The rows come from 5 hidden closed curves, with some noise, and rows from the same curve form a group. Each curve winds through 4 dimensions. The rows are also pushed far along 3 directions, which tell nothing about the answers.
In the rows, 128 means zero.
Some rows, each with its group after it:
[ 96 132 128 151 118 135 161 138 187 123 143 119 145  96 150 114] -> Q_829
[132 122 110 117 138 114 108 128 109 137 127 118 119  99 137 122] -> Q_829
[138 119 116 122 129 111 113 124 102 140 128 117 115 119 135 130] -> Q_659
[122 114 124 141 129 134 123 122 131 126 124 134 141 127 127 126] -> Q_246
[141 105 135 141  97 131 135 152 132 129 121 126  98 155 108 142] -> Q_645
[131 100 120 113 116 125 113 142 107 126 125 123  78 123  82 125] -> Q_539
[116  91 121 133 101 150 115 155 108 114 117 124  99 124  70 129] -> Q_659
[119 123 134 153 133 130 140 130 155 126 125 136 158 125 152 128] -> Q_246
[152 144 142 109 110 131 116 123 123 135 122 131 118 179 133 140] -> Q_539
[158 144 120  95 133 113  88 120  99 140 116 123 122 145 156 131] -> Q_645
[153 132 158 123 132 116 153 128 117 127 135 144  94 182  93 148] -> Q_539
[132 126 120  95 126 114 108 113 105 134 136 124  88 126  99 116] -> Q_539
[159 144 132 130 129 116 118 137 135 138 115 127 144 155 183 145] -> Q_645
[ 99 119 126 121 121 137 127 113 114 130 141 122 122 106  90 114] -> Q_539
[136 134 136 139 131 136 139 115 124 124 128 139 142 158 122 138] -> Q_829
[ 89 122 127 138 108 144 151 140 172 118 142 120 125  97 114 111] -> Q_829
[160 154 137 109 154 116 117 120 100 133 121 137 134 153 148 143] -> Q_246
[129 131 135 155 124 136 146 149 154 128 121 126 157 127 165 139] -> Q_659
[137 112 145 158 115 119 154 138 157 140 129 132 128 148 150 142] -> Q_645
[134 123 162 154 102 137 171 166 170 118 129 135 115 171 121 150] -> Q_246
[ 94  81  94 101 116 135  88 137  93 120 128 114  72  66  52  97] -> Q_539
[147 135 123 112 137 113 111 103 105 137 128 131 122 148 132 129] -> Q_246
[179 154 136  98 147  96 112 116  82 152 123 126 109 163 154 150] -> Q_659
[132 115 137 133 114 136 132 154 132 123 121 130 112 137 113 137] -> Q_246
[125 163 154 173 143 122 190 118 196 127 144 140 187 150 192 141] -> Q_645
[102 106 143 156 114 150 157 140 155 113 134 138 132 130  93 127] -> Q_645
[145 155 121 126 149 102 125 115 136 149 129 116 158 113 207 130] -> Q_246
[ 98  98 101 101 122 124  81 127  98 137 127 112 106  62 104  99] -> Q_246
[109 109 132 137 128 140 130 131 125 122 128 135 130 115 100 123] -> Q_645
[103 132 124 155 112 135 151 130 174 127 137 117 157 107 159 119] -> Q_659
[132 114 146 119  87 155 134 152 132 114 120 133  84 172  70 136] -> Q_829
[ 99 101 123 141  86 148 145 152 171 112 132 121  98 120  87 116] -> Q_539
[ 72 127 127 150 109 155 151 116 173 120 145 121 161  92 124 104] -> Q_539
[115 138 120 158 146 114 156 118 160 133 141 121 165 101 173 123] -> Q_829
[122 127 122  89 120 143  90 122 100 129 122 127 106 122  95 115] -> Q_829
[142 127 147 126 116 127 138 153 135 128 124 130 108 151 125 144] -> Q_246
[123 118 109 130 129 115 116 124 113 139 130 113 127  95 141 122] -> Q_659
[126 119 122 104 108 144  99 139 101 124 118 121 106 130  95 124] -> Q_659
[155 151 148 124 147 115 139 115 122 132 129 143 135 172 143 145] -> Q_645
[126 130 112 111 143 117 109 114  92 141 132 114 124  93 129 121] -> Q_659
[170 125 140 132 116 119 139 129 107 131 122 135  97 196 109 156] -> Q_829
[127 134 135 118 143 128 132 130 120 120 131 135 120 125 107 127] -> Q_829
[ 85  79 113 133  87 153 121 144 118 123 132 109  93  85  59 109] -> Q_539
[113 127 126 150 148 132 147 127 138 119 133 134 155 108 130 126] -> Q_829
[119 136 128 124 135 135 127 138 128 126 127 123 138 103 134 125] -> Q_246
[162 142 142 104 150 112 108 117  86 141 121 138 121 158 136 144] -> Q_539
[ 70 130 116 157 130 149 146 119 175 113 141 124 184  72 142 101] -> Q_659
[146 133 116 122 130 121  99 134 116 136 112 121 139 122 166 131] -> Q_645
[107 128 155 162 115 145 181 132 178 109 142 142 144 155 108 134] -> Q_645
[151 122 111  86 129 124  63 129  65 136 108 122 107 129 118 128] -> Q_659

New rows, each followed by its group:
[142 114 137 143 128 113 131 131 127 144 122 131 127 136 150 139] -> Q_645
[155 151 148 114 142 107 129 106 104 145 134 133 128 161 145 143] -> Q_539
[123 152 127 136 168 108 140 108 148 138 136 131 172  98 188 120] -> Q_539
[127 126 104 115 144 119  95  99  98 138 125 122 140 106 136 115] -> Q_246
[116 119 145 148 121 130 151 125 163 121 136 142 138 149 122 128] -> Q_246
[136 133 154 182 120 133 195 134 174 115 137 144 148 183 134 154] -> Q_829
[ 87 125 137 167 103 163 178 144 182  96 142 133 145 129  94 123] -> Q_645
[136 116 117 133 124 123 121 124 107 132 124 124 120 131 121 132] -> Q_829
[114 108 116  95 131 123  87 107  89 130 133 130 101 110  83 108] -> Q_246
[130 123 151 131 114 131 141 125 144 129 131 142 114 164 111 135] -> Q_645
[145 104 125 117 123 111 101 127  96 149 120 125  99 129 125 133] -> Q_645
[115 145 136 139 133 141 145 126 152 120 133 132 161 124 145 125] -> Q_659
[129 157 115 115 177 101 110  98 130 144 129 129 177  86 203 114] -> Q_539
[124 106 103 121 123 132  99 139  85 125 121 114 109  99  97 123] -> Q_645
[ 91 105  96 133 126 145 106 107 105 128 129 116 144  76 102 104] -> Q_829
[ 88 125 136 152 108 164 154 136 177 112 134 131 153 116 116 115] -> Q_829
[158 149 130 112 166  89 124 112 118 143 132 132 127 131 171 134] -> Q_539
[118 116 142 149 114 149 156 157 134 119 126 128 119 130  96 139] -> Q_659
[ 72  94 111 122 112 148 133 131 137 105 145 124  89  77  39  94] -> Q_539
[140 133 138 139 142 127 140 132 118 122 125 138 139 145 125 142] -> Q_645
[103 118 138 152  85 162 161 151 179 104 135 128 123 149  94 126] -> Q_645
[125 144 126 134 135 132 136 138 138 130 128 119 148 105 160 130] -> Q_246
[123 109 120 117 109 124 107 124 123 139 126 118 107 117 121 118] -> Q_645
[132 124 143 164 112 128 156 144 175 132 124 132 147 145 168 140] -> Q_645
[174 135 157 108 134 115 120 139  98 131 117 146  98 192 114 157] -> Q_246
[115 133 140 173 141 131 180 137 163 128 136 129 164 112 158 137] -> Q_659
[126 117 107 113 126 118  91 119 100 150 124 109 127  89 152 118] -> Q_539
[125 119 152 145 116 130 153 129 158 119 135 147 124 169 108 136] -> Q_246
[ 87 106 141 160 104 170 170 157 158 102 134 133 128 119  70 127] -> Q_659
[145 149 119 128 146 108 105 109 130 136 122 131 169 134 193 129] -> Q_659
[156 124 122 121 125 120 113 141  91 129 117 122 106 146 121 144] -> Q_645
[131 127 153 130 115 139 153 130 131 114 135 144 106 177  75 140] -> Q_645
[142 123 133 125 104 138 138 150 122 123 125 121  95 155 101 142] -> Q_246
[143 137 137 114 107 131 125 128 134 134 124 125 111 160 128 134] -> Q_829
[135 138 122 112 150 120 105 130 113 135 119 128 142 105 158 124] -> Q_829
[116 127 126 112 133 133 121 121 126 119 133 133 120 120 103 114] -> Q_539
[126 113 125 143 111 118 129 130 148 137 130 122 125 126 146 126] -> Q_246
[114 149 127 146 134 132 147 123 158 122 134 127 166 118 160 123] -> Q_645
[143 100 137 129  98 134 123 151 119 128 118 129  92 161  97 141] -> Q_645
[130 120  94 102 154 106  78 118  79 145 121 111 126  70 150 112] -> Q_829
[149 135 128 116 158 116 111 121  91 130 123 137 130 134 130 136] -> Q_829
[ 90  85  99 149 115 134 120 132 121 120 134 115 122  75  91 108] -> Q_659
[106 136 129 160 110 149 158 145 180 111 131 126 160 126 146 126] -> Q_645
[137 105 134 138 105 133 126 149 131 130 120 127 108 144 116 138] -> Q_645
[117 127 102 118 129 123  93 116 118 136 125 115 148  92 156 111] -> Q_659
[108 121 117 132 116 127 119 120 152 140 130 116 140  96 157 111] -> Q_645
[119 130 141 129 115 150 143 121 130 114 132 138 123 161  85 131] -> Q_829
[106 140 117 141 149 129 132 104 144 130 134 129 176  95 161 112] -> Q_246
[129 127 123 151 123 133 138 147 148 129 121 118 149 113 164 134] -> Q_246
[134 130 135 119 108 141 121 136 135 130 122 127 117 145 125 129] -> Q_829
[112 122 129 123  95 151 121 130 136 124 127 123 122 137 104 120] -> Q_539
[136 117 144 117 125 121 131 117 107 132 134 138  95 156  85 133] -> Q_645
[107 100 117 130  95 151 121 141 126 122 125 117 103 116  84 118] -> Q_829
[ 99 123 138 140 116 141 153 118 143 125 145 126 132 118 104 120] -> Q_539
[123 122 116 119 144 122 122 110  94 123 137 131 114 117  92 122] -> Q_829
